The rows are grouped in 3 different ways at once. Each group adds its own fixed numbers to the row, and there is some noise. The rows also spread widely along 8 directions, which tell nothing about the answers.
Some rows, each with its group in each grouping after it:
[-33   6 -25 -16   7 -16   2   0   2  -2  29 -14 -23 -11 -37  39  15  -2
  -2  17   9  16  13  -3   4]	J_299 J_55 B
[ -5  -7  12   6  18   2  -6   2  -5 -20  13  -5   9  -6  -3   7   9   6
  -4  -5   5 -10  10   1 -12]	J_679 J_695 M
[-15 -16 -16  -4  -1  -4   3   4 -20 -25  23 -55  -1  -5 -36  17 -11   6
   1  33  -4  12  18 -17 -19]	J_299 J_161 V
[-19 -10 -23  36  47  18  -6  -5 -14   3  46 -14  -5 -18 -28   8  -4   2
  12   0 -24  10  11   7 -12]	J_419 J_298 V
[ -7  -7  -7  16  18  -1  14 -10 -19  -4   9  -9   6 -24  -3   4   1 -11
  -1   2   0  13  10 -12   2]	J_679 J_298 B
[  1   1 -24   8   6  -5  15 -21   5 -13   7  -3   7  -8   1   7  10  -4
 -10  -4  -6  13   5  -9  17]	J_419 J_55 M
[-35  14 -27 -37  17 -16  18  19  -5  23 -17  35   4  -5   6   2  21 -23
   7  -6  37  20  33  -6  12]	J_299 J_358 M
[-20  15  10 -22 -17 -23   5  14  -4  -8 -32  44  27  13  46  -7  41   6
  -4 -36  31 -16 -22  14  25]	J_299 J_358 M
[-40  18  -4 -18 -32 -22  -8  16 -26  -5   1  -1 -12  -3  12  22  42  16
  -1  24  16   4 -23  10   8]	J_299 J_161 V
[-14 -11  19  -3  37   7  -2  39 -33   1 -16  13  27  -9  14 -32  -8  -4
  24 -21  21  -6  30  -8 -20]	J_679 J_695 V
[ -7 -43 -22  40  -5  -1  27 -10  -1  12  25 -18  17 -15 -43  64   4   2
 -18  38  53  28 -10   4   2]	J_679 J_161 M
[ -5 -29  23  19   6  -5 -15   2  -1 -35  25 -25  17  10 -24  29   3  32
  -5   7  18 -21 -14  12 -22]	J_299 J_695 M
[-40  16 -17  -9  -9 -19 -12   9 -14  13  27  -3 -27 -19 -16  45  32   5
   0  24  22  15 -10  10  11]	J_679 J_55 B
[-27  -6   5  -1   9  -3  -2  16   5 -11   8  20  29   7   7   4  27   8
   8 -47  15 -19 -13  17  11]	J_299 J_358 V
[  0 -26  -5  27  45  27   7   5 -25 -27  20 -41  30 -22 -20 -31 -34  -9
  17 -18 -22   4  29 -24 -25]	J_679 J_161 V
[-17  29  18 -29  -5 -15 -34   8 -42 -26   8 -26 -24  -3  17 -12  17  21
   4  15 -21 -20  -1   1 -21]	J_679 J_298 M
[-15   9 -25  22 -19   4  13   3 -63 -12 -20 -35  18 -26  13 -45   0   4
  14   5 -13  22 -20 -25  25]	J_679 J_55 V
[ -1   2  -7 -17  20  -8  23  15 -43  -1 -30   2  13  -7  33 -29  -4 -23
   0  22  -6  12  40 -36  -3]	J_299 J_358 V
[-19 -12  -7   0  17  -3  10   7  -7  -8  -9   2  24  -7  -1  -8  -1  -1
  10 -22  21   9  16  -3  -1]	J_299 J_161 M
[-18  15 -15  27  -8   2  -4  -4 -52 -12   0 -17   8 -27  15 -21  19   9
   3   6 -12  12 -25  -3  21]	J_679 J_358 M
[ -3 -16  -5   1  -2   8  11  10 -26 -33   0 -51  34  -9 -23 -22 -21  -4
  12 -20   1   7  14 -22   0]	J_679 J_161 V
[  5 -17   9  31  23   8  -2  -1 -19 -19  14 -11  29  -9   3  -5   2   7
  -3 -12  -4 -10  -5  -3  -5]	J_679 J_358 M
[-15  -7  -5  11  23  -3   9  -4  -4  -3  -1  26  16  -7  10   0  12  -3
   1  -6  10   2  12  -4   2]	J_299 J_695 M
[-12   5   5 -24  23 -10 -11  13 -26 -23  -4 -25   1  -3  -1 -29  -9   3
  19  -7  -3  -2  29 -12 -19]	J_299 J_298 M

New rows, each followed by its group in each grouping:
[-25  20 -34  -6  23  -4  27  -1   3  19  -9  43   6 -19  19 -10  16 -26
   7 -25  12  32  27  -3  20]	J_419 J_161 M
[ -8  -2  12   5  14  -2  -3   7 -21 -13  10  -4  10 -10  16   2   5  -1
  -2   3 -15 -11   7  -5 -17]	J_679 J_161 V
[-29   4  10 -30  25  -5 -24  28   1  -8  20  -3  -4   1 -20  21   9   6
  13 -18  28  -9  23  13 -25]	J_679 J_161 M
[  6   5  -3 -21  13  -8   3  -7  -3 -22   8 -16  -2  -7   2   5  -2  -9
 -10   8  -8  -2  29 -20  -9]	J_679 J_55 M
[  5 -18  -4 -19  23  -9  14   0  17 -27   0 -12  20   4 -16   5 -14  -6
  -4 -18  18   0  34 -18 -10]	J_299 J_55 M
[-17  14   5 -16  26 -15  -9   1  -8  -3  12  30 -11   1  26  17  29  -1
 -10  17 -11 -15  18   2 -15]	J_299 J_358 M
[ -5  19  -3 -27   7 -24   7  13 -23  13 -26  35 -18   3  47   3  22  -5
 -12  33  13  10  25 -11   0]	J_419 J_55 M
[-21   8 -18 -30   9  -9  10   7   1   5  10  -2  -6 -10  -7  17  10 -18
  -2   6   6   6  24 -13   4]	J_679 J_55 V
[  6 -19  -1  12  17   5  16 -11   5 -19  15  -6  19 -12  -5  15  -4 -11
 -13  -3   4   2  18 -12  -6]	J_679 J_161 M
[ -2   2   5  -5  38   0   4   8 -26   6   7  17  -2 -10  31   3   9 -20
 -11  30 -21 -10  36 -21 -19]	J_679 J_358 V
[-46  19 -24 -12  -4  -7  -8  18 -41  -9  -3 -26  -1 -12 -13 -30  10  12
  27 -14   0  16  -9  -5  13]	J_299 J_55 V
[ -6  -8 -11  -1  -3  -6  -4 -12   4 -29  29 -33   4   5 -30  31  15  13
 -14  11   0  -3  -4   1   0]	J_299 J_358 M
[-23  -9  -9  33  38  10 -24   0 -34  -5  49 -31 -15 -26 -29  22  -2  15
   6  34 -14   7   7   2 -31]	J_679 J_161 M
[-10   0 -15  -7 -11 -16  19  -7  -8  -5  -2  -1   1  -3   9  18  18  -3
 -15  24   5   7   1 -15  12]	J_299 J_55 V
[ -6 -11   2  24  -1   6   9  -1 -30 -20   5 -20  23 -15  10  -6   2  -1
  -2   0  -8  -2  -8 -13   0]	J_679 J_161 V
[-23  -5  13  23  14  -3 -16  18 -35  -3   5   3   9  -8   5  -1  17  21
   8   5  24  -1 -12  14 -10]	J_679 J_695 M
[-14 -26 -11  21  22   4   5   0   3 -16  14 -14  27  -3 -27   9  -7  10
  10 -23  18   4  -3   0  -2]	J_299 J_55 M
[-23  -4 -17  -6  13 -10   7  -1   6   1   4  19  10  -4  -1  19  24  -5
  -5 -10  23   6   7   6  10]	J_299 J_358 M
[ -7  19  -9  -9  -9  -5   8 -24 -12 -16   4  -5   0 -16  19  -9  17  -7
 -10  -8 -15  -1  -4 -10  19]	J_679 J_298 M
[-47  13  -8  14  40   4 -23   4   3  11  44  35 -10 -20  -5  30  31   1
   9 -22   0  -1  -5  28  -6]	J_679 J_161 M
[-23  13 -16 -17 -46 -22   8  12 -32 -18 -17 -35  10 -11 -13 -10  14   4
   7 -14  32  18 -20 -11  36]	J_679 J_55 B
[-23 -16 -20  10  13   5  10  17 -16   9   9 -12  15 -15 -26  11  -1  -3
  11  -7  30  17   6  -6   2]	J_679 J_55 V
[-21  -8 -39   1  13   4  23 -10  -1  -4  16 -20  13 -14 -32   6  -1 -11
   1  -8   1  24  12 -17  14]	J_299 J_55 V
[ 42 -20  30  -3 -36 -21  17  -9 -28 -67 -39 -49  39  18  41 -30 -13  21
 -21   9  -8 -26 -14 -35  -1]	J_299 J_55 M
[-18 -15   2   7  22   1   7  15   3 -10  -3  13  31   1   7  -6   3   3
  10 -43  13 -13  -2   1   3]	J_299 J_55 V
[-12  24  -1 -21 -17 -23  13 -11 -12 -10 -29  27   9  -1  51 -16  30  -8
  -9 -10   3  -3  -8  -5  22]	J_299 J_298 M
[ -6  -5   1   5   3   0  20   6 -22  -6 -10   3  23 -15  24  -9   7 -10
  -2  -3   2   6   7 -16   4]	J_679 J_161 V
[  7 -21  -5  -9  11  -4  17 -16  33 -34  12 -14  33   7 -20  12 -10  -3
  -6 -34   9  -7  12 -10   5]	J_299 J_55 M
[-15  -1  28 -27  27 -13   2  40 -23  -1 -33  35  19   9  44 -26   5  -6
   9 -12  18 -18  33  -7 -20]	J_299 J_695 V
[-39  13  -2  14  34  13  -5  -1  15  -2  26  46  26 -19  16  -5  27 -13
  13 -73 -16 -13  -9  20  13]	J_679 J_161 V
[-25  -6 -13  -8   8  -8   7   9  -3   3  12   5   9   0  -9  24  24  -2
  -5   2  13   0   3  -1   6]	J_299 J_358 V
[  7   9  -4 -24 -22 -13  19   5 -41 -26 -38 -41  18  -8  12 -47  -7  -6
   8  -7  13  16  13 -29  13]	J_679 J_298 M
[ -9 -14  -1  39  38  15  11 -19  16  -1  38  30  22 -15   3  21  16 -10
 -11 -20 -19 -15  -2   5   5]	J_679 J_695 V
[ 14 -37   9   4  15  -4  18  12 -17  -5  -7 -23  20  -3 -14  14 -16  -2
  -9  39  44  10  34 -21 -23]	J_679 J_695 M
[-21  18 -21 -11  -9   2   5 -19   4 -29  33 -23   3 -19 -15   8  18  -8
  -5 -23 -31   1  -4  -9  19]	J_679 J_161 V
[ -5   5 -14 -17  19   5  14   8  -3 -27  -5  -9  27  -7   4 -36 -10 -16
  15 -48 -16   3  33 -16   7]	J_419 J_161 V
[-20  -4 -25 -23 -12 -18  21  12  -7   7 -20   0  11   4 -11  20  15  -7
  -8  13  51  22  16 -10  18]	J_299 J_358 M
[ 14   4 -15 -17  -6  -7  12  -7 -22 -32 -14 -39  -1  -3   2 -17 -10   1
  -9  16  -6   8  24 -28   2]	J_419 J_55 M
[-14 -12 -10 -12  17 -10   5   4   8  -9   8  -8   7   3 -19  20   0   2
   2  -1  23   4  15  -3  -9]	J_299 J_55 M
[  9 -12   6 -11  -8 -16  17  -4   2 -31 -10 -14  25   9   8   3   0   7
 -13  -7  13 -10  -1 -17   2]	J_299 J_55 M
[  7  -1  12  -9   2 -13  10   2 -10 -16 -14   3  14  -1  28  -2   5  -3
 -10   0   9 -11   4 -15   2]	J_679 J_55 M
[-11   7  -4 -17   4  -2   3  -2   3 -19   8  -8  10  -8 -13  -4  10  -3
  -1 -23   9   1  20  -3   8]	J_679 J_695 M
[-17   3  -6   7  13   6   4  13 -28  -3   6  -4  16 -12   7 -11  13  -7
   6 -11  -3  -2  -1  -6   9]	J_679 J_358 V
[-31   7   4 -24  -3 -16  -7  20 -25  -3  -2   0  -6   4  10   4  21   9
   7   6  12  -6   1   1  -4]	J_299 J_298 V
[ -9 -12  -3   8  45   5  13  -6  17   4  19  27  18 -13  -6  12   3 -18
  -4 -19  16   2  31  -1  -6]	J_679 J_695 M
[-10 -24 -31  38  13   6  18 -24  -7 -10  30 -21   8 -21 -29  30  -2  -3
  -7  25  -1  28  -1  -9  -1]	J_299 J_161 M
[  0 -26 -21  62  30  15  15 -18 -42   2  21 -20   6 -35  -7  13 -11  -4
  -4  48  -8  30   6 -17 -13]	J_679 J_161 M
[ -7 -21 -15  19  33   2  12  -3  -8  -3   7   0  18  -9 -10   6  -6  -2
   6  -2  12  15  14  -9  -6]	J_299 J_55 M
[ -2 -18  11   0  20   3   6  23 -17  -7   1 -12  28  -1  -1   3  -5  -4
  -1  -7  14 -12  18 -12 -14]	J_679 J_358 V
[-28  -9 -12  24  50   5  -9  -4  -4   0  34  17  -2 -17  -9  17   6   1
  10  -4  -9   8  12  10 -16]	J_299 J_161 M
[ 17 -34 -23  22   5   8  29   8 -38 -17 -15 -55  29 -13 -25 -17 -36   2
   6  23  27  39  29 -29  -3]	J_419 J_161 M
[ -5  12  -3 -25  -4  -4   2 -18  15 -41  18 -27  10  -5 -12   1   7 -10
  -6 -34 -14  -7  14  -9   6]	J_679 J_161 M
[-25  13 -16  11  20   2   6 -13   7   2  12  39  17 -18  18  -4  25  -9
   3 -49  -3   2  -9  10  24]	J_679 J_55 M
[ 22 -21  -7 -30  -4 -10  30 -11   9 -45 -13 -50  25   5 -30  -7 -21 -11
 -12   3  12   8  46 -39  -4]	J_299 J_695 M
[-13  16 -24  -4 -38 -23  22 -26  -2 -13 -10   8   9  -5  25   8  36  -1
 -21  -1   4  10 -27 -10  42]	J_299 J_55 M
[-13  -4 -15 -11   5 -10  21  -8  -1 -10   1  -4   8  -3   3   5   4 -11
  -6   2  -6   5  15 -19   8]	J_299 J_55 V
[ -3   0  -5   5 -25 -16   9 -14 -11 -29 -14  -6  23   0  22  -8  19  12
  -9 -14   5  -6 -29  -3  26]	J_299 J_55 M
[-32  21 -14  -4   8  -4 -17   4 -23   6  23   4 -18 -16  -4  18  33   2
   0  13   3   6  -2   7   6]	J_679 J_358 M
[ 28  -4  18 -12   8  -2  14  -5 -44 -40 -27 -43  21  -8  30 -57 -25  -8
   1   1 -24  -6  29 -40 -10]	J_679 J_298 M
[ -7  22 -14 -29 -16 -13  12 -13 -23 -32 -20 -27   7  -7   8 -42   5  -7
   4 -15 -16  11  11 -22  17]	J_299 J_298 M
[-25   8   3 -33   7 -15  -7  11   3 -14  -2  11   5   5   1   2  24   5
   2 -19  23  -6  14   5   2]	J_299 J_695 M
[ -2   5 -19   6  -8  -9   1  -2 -39 -12  -2 -30 -13  -8   1   2   5  14
  -5  35   3  18   0 -11   8]	J_419 J_55 M
[-24  -1 -12 -36 -12 -20   7  10  10  -7  16 -10 -11   6 -20  44  18  -3
 -11  23  21   3  19  -4  -8]	J_299 J_161 V
[  0 -10   8 -10 -20  -9  11   1 -13 -47  -8 -43  27   6  -1  -8  -3   8
  -6  -2  -8 -10   0 -23  -4]	J_299 J_161 V
[-21  -5   6  22  -6  -8 -12  -3 -23 -22  10  -9   8   0   2   8  25  27
  -1   4   6  -3 -28  12   3]	J_299 J_695 M
[ -6   7   8  -9 -15 -13  13   5  -2  -9 -22  24  23   9  38  -9  27   3
  -3 -34  14 -15 -19  10  26]	J_419 J_298 V
[ 12  27   9  -1  -6  -9  16 -17 -39 -35 -22  -1  15 -20  56 -52   9 -21
 -10  -5 -45  -4  12 -34  18]	J_679 J_695 B
[-15   0 -26   8   4   6 -10   2 -53 -22  13 -72  -7 -24 -38 -23 -20  14
  17  21 -10  25  10 -23  -5]	J_679 J_55 M
[-11 -20  -5  -4  31   9  12   5  15 -29  17 -24  32   0 -26  -6 -18  -8
  11 -40  -6  -2  26 -12 -13]	J_299 J_161 V
[-12  -2   9 -48  38 -20  -7  25  10 -13  -3  12  -4  13   3   6  -6  -4
   5 -10  16 -13  48  -9 -29]	J_299 J_55 M
[-14  -6 -10 -11   5 -10  10  -4   6 -11  -1  -5  19   0 -10  -1   4  -4
   6 -27  20   6   6  -1   9]	J_299 J_298 M
[-27   3   8 -18   4 -11 -18  29 -24 -22  -6 -18  10   1  -6 -14   8  20
  22 -22  22  -4   5   6 -15]	J_299 J_161 M
[-21  -2 -15  -4  12  -9   6  -3  -3 -11   9  -2   5  -9 -10  14   6   0
   0   0  11  14  14  -2  -3]	J_299 J_161 M
[ -4   2   9  12  12   1  -2  -3  -4 -28  17   9  14   3  25   2  18  11
  -6 -20 -27 -22  -8  10  -2]	J_419 J_161 V
[-19   2   5 -10  -2 -14 -11  10 -31 -26   8 -43  -5  -3 -18  -6   0  14
  12   9   2   1   3  -8  -9]	J_299 J_298 B
[  6 -31   8  18  -4   4  -1  -8  14 -40  26 -44  33   4 -33  23  -5  21
  -5 -27  19 -16 -21   4   2]	J_679 J_55 M
[  7  -9  -6  46   7  -2  20  -9 -45   3  -5  14   8 -14  52   0  11   0
 -15  47 -18   9  -8 -13   1]	J_419 J_161 V
[-13   7 -17  -2  21   2 -21   7 -57 -29   8 -59 -17 -14 -14 -33 -19  18
  21  31 -32  12  21 -24 -22]	J_299 J_55 M
[ -4  -4   6  50  31  12  14   0 -62  -9 -25  19  34 -22  59 -63  -1  -2
  12   0 -34   1  -1 -20   2]	J_299 J_695 V
